All rows are made from the same 14 directions, up to rounding. Whole rows:
array([[ -7, -13,   0,   9,  18,   3,  14,  14,  -6,   7, -10,  -1, -28,
          4,  -6, -15, -11,   1,  21,  13],
       [-25, -18,  -5,  16,   6,  -3, -24,  -2,   3,  15,   6,  10,  16,
        -30,  15,  14,   6,   0,  -3,   1],
       [ 20, -12,  -3,  24,   7,  -1,  12, -20,  -2,  -4,  -2, -13,  11,
          4,  13,  -1,   4,  17,  19, -17],
       [ 15, -12,  10,  21,  -5,  20,   3,   4,  -2,  10,  12,   2,   2,
         -2,  13,  -2, -10,   4, -22,   4],
       [ -7,  -5,   7,   2,  -7,  19,  -2, -14, -20,  -6,   7,  -5,  -9,
         11,  33, -13,  -7, -14,  -1,   5],
       [-18,  14,  -7,  -1,  -7,  11,   9,  -8, -12,  -8,   6,   7,   4,
         22,  22,   1, -14, -23,  12,  -8],
       [ -8,   8, -19,  -3,  16,  -7,  22,   5,   0,   0, -22,  18, -16,
         12,  21,   3,  11,  -4,  27,  -1],
       [-10,   4,  -1, -15,  24, -12,  16,  -9,  10,   0,   0,  -5, -12,
         -5,  -9,  13,  12,   4,   3, -32],
       [  4,   0,  10,   2,   1, -17, -10,   1,  10,  -9,   0,  -4,   4,
          0,  -4,  28,   7,   6, -14,   3],
       [  2, -34, -25,  -5,  -3,   1,   9,   8,  17,  12,  22,  -6,  -2,
         -8,  -4,   4,  -2,  -3,  10,  43],
       [-32,  -7,  28,   3,  21,  24,  11,   0, -26,  -5,  11,  -6, -23,
         14,  -7,  15, -16,  -2,  -2, -13],
       [ 21,  -5,  -8,  22,  -6,  -4,   8,  16,  10,   7,   0,   4,   3,
          5, -10,  -6, -14,   4,   6,  23],
       [ -7,  -8,  -2,   0,  -2,   4,  -3,  18,  11,   4,  -9,  14,  12,
          6,   8,   5, -12,  -8,   0,   7],
       [ 25,  -5, -15,  18,  -9, -17, -16,  -4,  -1,  -5,   9, -25,  -6,
         11,  -7,  12,   3,  -5,   4,  11],
       [ 24, -14,  -3,  -8,   8,  -9, -22, -13,  11,  13, -15, -10,   6,
          7, -32,   5,  15,   0, -13, -15],
       [  2, -21,   9,   8,   5,  22,  -4, -11, -12,   7,  -3,  -2,   6,
         -6,  17,  -8,   5,  10,  -4, -12],
       [-20, -16, -14,  -6,   8,  11,  -4,  -4,  15,  22,  18,   4,  23,
         -8, -21,  13, -10, -14,  -5, -21],
       [-27,   0,   3,   1,  17,  16,  11,   5, -12,   9,  -1,   9,  -7,
        -16,   7,  -8,  -2,   5,  10, -23]])

The start of a row, then its end:
[ 15, -22, -22,  -1,   7,  -9,  19, -15,  21,  15,  14,  -6,   2, -18, -10,
  -9,   9,   9]	[11, 16]
[-11,   2,  12, -17,   2,  17,  11,  -8, -13,  -8,  -3,   1,  -4,  20,  -5,
  -5,  -7,  -5]	[ 4, -3]
[  2,   1,  -4,  12,   3, -13,  -2,   7,  24,  13,   1,   4,  -2,   1,   8,
  -9, -23, -24]	[-9, -9]
[ 11,  10,   8,  12, -10,   7,   0,  -3, -16,  -5,   7,  -1,  -7,  -4,  10,
  -6,   4,   8]	[-10,   9]
[ -2,  11,   6,  16,  10, -16,  20,  18,  -1, -15,   2, -13, -21,  12, -12,
  10, -15,   7]	[20,  1]
[  1,  22,   5,   2,  14,  15,  34,  -9,  -3,  17,  16,  22, -14,  -9, -12,
  -1,   5,   6]	[-23, -15]
[ -4, -11,  25,  11,  23, -13,  10,  -3,   3,  -1,   2, -16, -25, -13, -11,
  -5,  -8,  15]	[ 0, -4]
[-14, -11,   3, -12,   7,  14,  26,  -6,  11,   5,  23,  -4,   0,  -6,   4,
  -6, -15,  -4]	[ -2, -11]
[ -6,  23,  14,   0,  -4,  -4,  -2,   0,  -7, -12,  -9,   8,  -1,  13,   7,
   2,  -6,  -8]	[-6, -8]
[-12,  13,   1,   5,   5,  -5,  14, -14, -12,  -9,  13,  -9, -16,   6,   3,
  -4,  -7,  -8]	[14, -4]
[-16,   8,   2,  -7,  19, -16,   7,  -8,   1,  -3,  -5,   1, -22,  -3,   6,
   9,  11,  -4]	[ 4, -9]
[ 3,  0, -6, 19,  0,  3, -5,  1, -5,  5, -6,  9, 12,  5,  0,  9,  0,  3]	[ 5, -2]
[ -9,  -3, -10,  -5,   2,  -6, -20,  -8,  11,  13, -17,  12,  15,  -1,  11,
 -12,  -2, -21]	[  2, -14]
[  6, -14,   1,   3,   7,  10,   8,   7,  -2,  10,   2,  -6,  -6, -10, -21,
 -12,  -2,  15]	[6, 3]
[-11,   7,   6,   1, -18,   9,  -7,  22,  -1, -12,  11,   5,  15,  11,   6,
  22, -16,  -8]	[-11,   8]
[  9,   3,   6,  14,  -9, -16,   8,  -1,  -7, -33,   3, -26,   7,   7,   5,
  11,  -1,  23]	[30,  6]
[ -9,  19,  10,  -3,   6, -16,  14,  -7,   3, -12,  -7,  -5,  -4,  -3,  -4,
 -21, -12,   2]	[ 19, -15]
[-16,  -8,   0, -25,  -7,   6,  15,   5,  -2, -21,  10, -11,   6, -16,  21,
   2,  10,  20]	[17,  5]
[-12,   4,  -1,  -4, -18,   0, -13,  -7,  -3,  -7,  11,  -5,   8,  -6,  23,
 -13, -10, -16]	[0, 6]
[-20, -11,  -6,  12,   1,  -5,  -5, -21, -11, -14,  -2,  -2,  26,  -3,  17,
  15,   9,  12]	[35,  2]
[-19, -30,  -1, -24,   4,  17,   4,  29,  -1,  -4,  10, -14, -14,  -8,   0,
  11,   2,  10]	[ 6, 14]
[ -3, -18, -17,   3,  -8, -11,  -7,  -6,   6,  -5,  30, -24,  11,   3, -27,
  24,  -5,  -4]	[14, 24]
[ -4,  -8,  -4, -28,   1,   8,  18,  -7,   8,   2,  11,  -5,  -5,  -2,  -7,
 -14,  -1,  -4]	[2, 3]
[ 16, -27, -19,  12,  11,  -3,  -7,  -7,  12,  24,   0,  -3,  -9, -11,   9,
  -3,  12,  -4]	[-4,  3]
[-11, -14,  -1,  11,   1,   7,   3,  14,   9,  15,   2,   6,   6,  -7,  -6,
 -23, -28,  -8]	[10,  9]
[-18, -11,  -1,   9,   6,  -3, -10, -13,   2,   4,  -5,   6,  18,  -6,  11,
   2,  -4,  -4]	[13, -5]
[-14, -13,  -1,  11,  19,  -3,  -5,   9,   5,   8, -10,   4,  -8,   8,   9,
  16,  -7, -11]	[  3, -13]
[  0,   1,   1,  -1,   6,  -9, -11,  -7,  -9,  -8, -39,  10,   1,  29,   1,
  -1,   4,  -6]	[23,  6]
[  8,   5,   8,  11,  -6,  -8, -23,  11,   2,  -5,  -5,   4,   3,   4,  19,
  31,  10,  -2]	[-28,  -3]
[ -3,  12,   8, -15, -16,   6,  -5, -19, -11,  -7,  12,   9,  20, -13, -16,
   5,  19,  15]	[-12,  18]
[  5,  -9,  -4,  -1, -19,   7, -18,  21, -13, -18,   5, -16,  10,   3,   2,
  23,   9,  14]	[ 4, 14]
[  6,  -4, -12,  27,  -3,  11,  10,  -5,  -1,  20,  -1,  25,  19,  -5,   3,
 -15,  -8,   3]	[10, 16]
[ 26, -12,   4,  -3,   4,   7,   6, -11,   9,  11,   0, -13,  -5,  -5,   6,
 -25,   0,   3]	[-13, -21]
[-16, -25,   0,  -4,   8,   5, -26,   3, -10,  -1,  -7,  -3,  -3,   5,  10,
  32,  17,  -2]	[-3,  7]
[-18,   3, -10,  -7,   3, -10, -21, -12,  -4,   9,  -4,   2,  -9, -10,   7,
 -13,   6, -20]	[ 3, -2]
[ -7, -11, -18, -21,   6,   2,   5, -18,   2,   3,  17, -12, -11,  -5,  13,
   7,  18, -10]	[ 0, -7]
[ 13, -17,   3,   6,  -2,   9,   5,  -5,   2,  -4,  -3,  -6,  22,   9,  -5,
   4,  -3,  15]	[10, -2]
[ 14, -15,  14,  -3,  -8,  10,  -6,  -8,  11,   1,   8, -12,  13,   9,   4,
  -5, -15,  -8]	[-21,  -9]
[  1,  17,  15,  15,  -5, -33, -11,  -5,  12, -16, -22,   7,   9,  -9,  31,
 -10,  -4,   2]	[5, 3]
[ 13, -19,  -6,   6,   3,  -3, -12,  17,  13,  10,  -1,  -8, -15,  10,  12,
   9,  -7, -17]	[-15,   3]
[  1, -13, -19,   1,  -7,  26,  28, -19,   4,  13,  41,   3,  22, -13,   7,
   4,   0,   4]	[-3,  1]
[-12,   8, -20, -16, -13,   1, -24,  -7,   1,   6,   8,   6,  19,  -4,   1,
  13,  11, -20]	[-10, -10]
[-21,  20,   9,  -1,  -7,  12,   1,   4, -24, -15,   1,  11,  -6,   6,  25,
   7,   1,  -4]	[0, 1]
[  4,  17,  -2,  11,  -9,   4,  -3, -14, -25, -11,   6,   2,   3,  -9,  19,
  12,  26,  17]	[-1, -2]
[-24,  13, -14, -18,   2,  12,   4,  -5, -14,  -1,  11,  -1,  10,   3, -28,
   9,   3,  -4]	[ 15, -24]
[  9,  -7,   8,  19,   2, -12, -12, -24,  -4,  -1,   8,  -9,  -5, -11,  19,
   6,  13,   5]	[-11,   6]
[ -3,   6, -10,   4,  -7, -10,  -2,  17,  14,  -9,  16,  -4,   5,  23,   1,
  40, -14, -21]	[-8, -1]
[ -7,   6,  -5,  24,  14, -13,  20,  -4,  17,  16,  11,  16,  -2, -21,  12,
  -3,  -8,  -1]	[ 0, -3]
[ 13,   0,  29,   2, -12,   2, -30, -13, -10, -23, -12, -24,  24,  27,  -7,
   8, -11,   0]	[-10, -29]
[  4,  -3,  -6,   7,  -8,  15,  10,  19,  10,  12,  10,  21,   8, -12,  24,
   7,   0,   2]	[-20,  10]
[  1,   4,   2,  -8,  -5,   6,   7,  18,  -1, -17, -13,  -3,  -4,  25,  28,
   3,  -9,  -7]	[  9, -10]
[ -7,   6,   5,   9,  10,   0,  -5,   8, -12,  10,  -8,  14, -19,  -9,  -7,
   3,  10,   5]	[-8, 11]
[ 22,  10, -20,  21,  -9,   4,   8,  -2,  -4,   2,  25, -18,   4,   4,  -4,
   3,  -4,  -1]	[  2, -23]
[ -5,  -7, -14,  -3,   3,  -5,   7,   2,  17,   3,   4,  -5,   8,  -5,  10,
  -3,  -8,  -7]	[ 11, -16]
[  2,  13,   7,  -2,   5, -14,  11, -27,   0,  -8,   1,   7,   0,  -9,   6,
   8,  22,  14]	[-3,  5]
[  6,  -2, -12, -15, -12,   7,   6,  -9,   9,   3,  12,   7,  15,   0,   6,
   4,   7,  -5]	[-9,  9]
[ 13,   1,   5,  11,  -4,   7,   1,  -5, -11,  10,  12,   0, -32,  -9,  24,
 -19,   4,  -7]	[-22,  20]
[ 23,  13, -28, -10, -18,  17,   2,   8,  -6,   1,  10,  -2,   8,  24,  -7,
  14,   9, -11]	[ -7, -11]
[ -4,  -5,   5,   2,   4,   3,   6,  18,   2,  -2,   7,  -7, -19,   9,   5,
   8, -13,  -8]	[-6,  3]
[ -6,   5,  25, -13, -11,  -6, -21,  -1,  -8, -20, -24,  11,  15,   9,  -7,
   9,   8,  10]	[-4, 26]
[ -3,  -2,   5,   3,   2,   8,  -3,  -5,  -4,  11,   2,  10,  -6, -13,  15,
  -9,   5,  -1]	[-15,   1]
[  5,   3, -10,   2, -11,   9, -14, -27, -12,   1,  -1,  12,  32, -13,  22,
   9,  31,  13]	[ -3, -10]
[ 18,  -7,  -3,  -5,  -4,  -2,   3,   3,  13,   4,  -7,  -4,  -2,   4,   4,
 -18,  -5,  -4]	[-2,  4]
[ 14,  14,   1,   4, -10,  -4,   0,   7,   1,  -3,  -8,   6,   0,  -8,  15,
 -16,   3,   6]	[-5,  2]
[  3,  -9,   9,  14,   1,  17,  -9,  18, -13,  -5, -22,   2,   5,  26,  12,
   5, -12,  -1]	[  7, -12]
[  7, -14, -15,   9,   0,  -1,  -5,  -3,   3,  10,  13, -26,  -6,  -9,  -6,
 -24, -12,  -8]	[ 14, -12]
[  9,  35,   0, -38,  -7,  -1,  46,   7,  14,  -7,   9,  18, -21,  27, -24,
  -4,  -9, -15]	[-14,  25]
[-12,  -5,  -4,  13,  14,   2, -13, -18,  -3,  17, -11,  14,   4,   4,  13,
  -1,  -1, -19]	[  0, -17]
[  4,  -6,  12,   2,  -2,   6,   4,   4,  -9,  -4,  -6,   1,  -8,  12, -13,
  -7,  -8,   5]	[ 5, 27]
[-14,  -7,   1,   0,  11,  14,   2,   9, -14,   4,   0,   0, -13,   4,  -4,
   6,  -1,   0]	[ 5, -6]
[ 13,  10,   0,   5, -17, -16,  -9,   1,   8, -16,  14,  -6,   5,  -8,  34,
  26,  15,   4]	[-21,   7]
[  9, -21,  -8,  -9,   2,  -5,  -9,  -3,  15,   8, -16,   3,  -4,  -6,  32,
 -14,  10,  -7]	[-2, 10]
[ -9,  -2,   9,  -3,   4,  -5,   2, -20, -10,  -6,   4,   5,  -6, -11,   6,
   8,  19,  12]	[ 0, 24]
[  4,  22,  -2,  -6,   1,  -5,  13, -12,   7,   3,   5,   3,   0,  13, -21,
  -8, -11, -15]	[ -4, -15]
[ 18, -20, -14,  39, -16,  21, -14,   9,  -2,   8,  15, -10,  34,  14,  12,
  16, -20,  -4]	[ -1, -15]
[ 13,  -1,  -9, -14,  -1,  -9,  -1,   7,  10,  -5, -13,  -4,  -7,  19,   4,
   8,   6,  -9]	[1, 0]
[-22,  -8,  17,  15,  -9,   0, -15,   4,   1,  -9,  11, -12,  28, -15,  -5,
  -5, -28,   5]	[10, -7]
[ -6,  13,   7,   3,  10, -18,  -5,  -4,  -5,  -3,  -3,  -7, -19,   1, -26,
  -1,  -1,  -3]	[ 4, -1]
[ -2,  -6,   9,  -7,  -6,  -5,  12,   4,   9, -11,  25, -13,  -4, -14,   0,
   8,  -3,  11]	[-7, 20]
[-11,   9,  18,  -5,   6, -12,  -7,  22,   7, -13, -28,  13,   7,  -9,  12,
  13,   8,  18]	[ -2, -13]
[-15,  -3,  -4,   5,  16,   4,   5,  13,  -1,  14,  -5,  11, -11,  13, -27,
   6, -15, -12]	[8, 3]
[ -4, -39,  25,   0,  -7,  -3, -43, -22,  -9,  -9,   1, -26,   4,  -4,  11,
   0,   2,  -2]	[-10,  26]
[ -6,   7,  -4,  18,   5,   6,  35,  12,  12,  14,  23,  17,   8, -10, -28,
   2, -22,   9]	[ 3, 11]
[ -1,   1,   7,   5,   3, -10, -11,   0,   2,  -3, -12,  -7,   4,  -6,  -3,
 -10,  -4,   3]	[  8, -15]
[ -6,  -8,   9,  21,  -9,  -1,  -8, -46, -15, -17,  21, -17,  20,  18,  18,
  12,  -9, -10]	[10,  6]
[  4,   5,   8,   0,  13,  -5,  18, -11,  -5,  -7,   3, -11, -22,  21, -14,
   5,  -5,  -4]	[ 5, -3]
[  6, -17,  -3, -13,  18,  16,  15, -19,  -7,   0, -15,   0, -20,  37,  31,
   8,  11, -15]	[  3, -14]
[  9, -11,  -9, -15,   7,  -2,  -2,  -1,  11,   8, -18,   4,   1,  17, -15,
   0,   3,  -9]	[3, 2]
[  3,  -2, -21,  38,  -1,  -5,  -1, -12,   7,  25,  10,  22,  11,   6,   0,
   1, -15, -22]	[ 3, 24]
[ -9,   4, -26,  -8,  -4,  -6,   5,  -6,  -1,   2,   5,   4,  13,  -4, -26,
   1,   7,   2]	[28, 14]
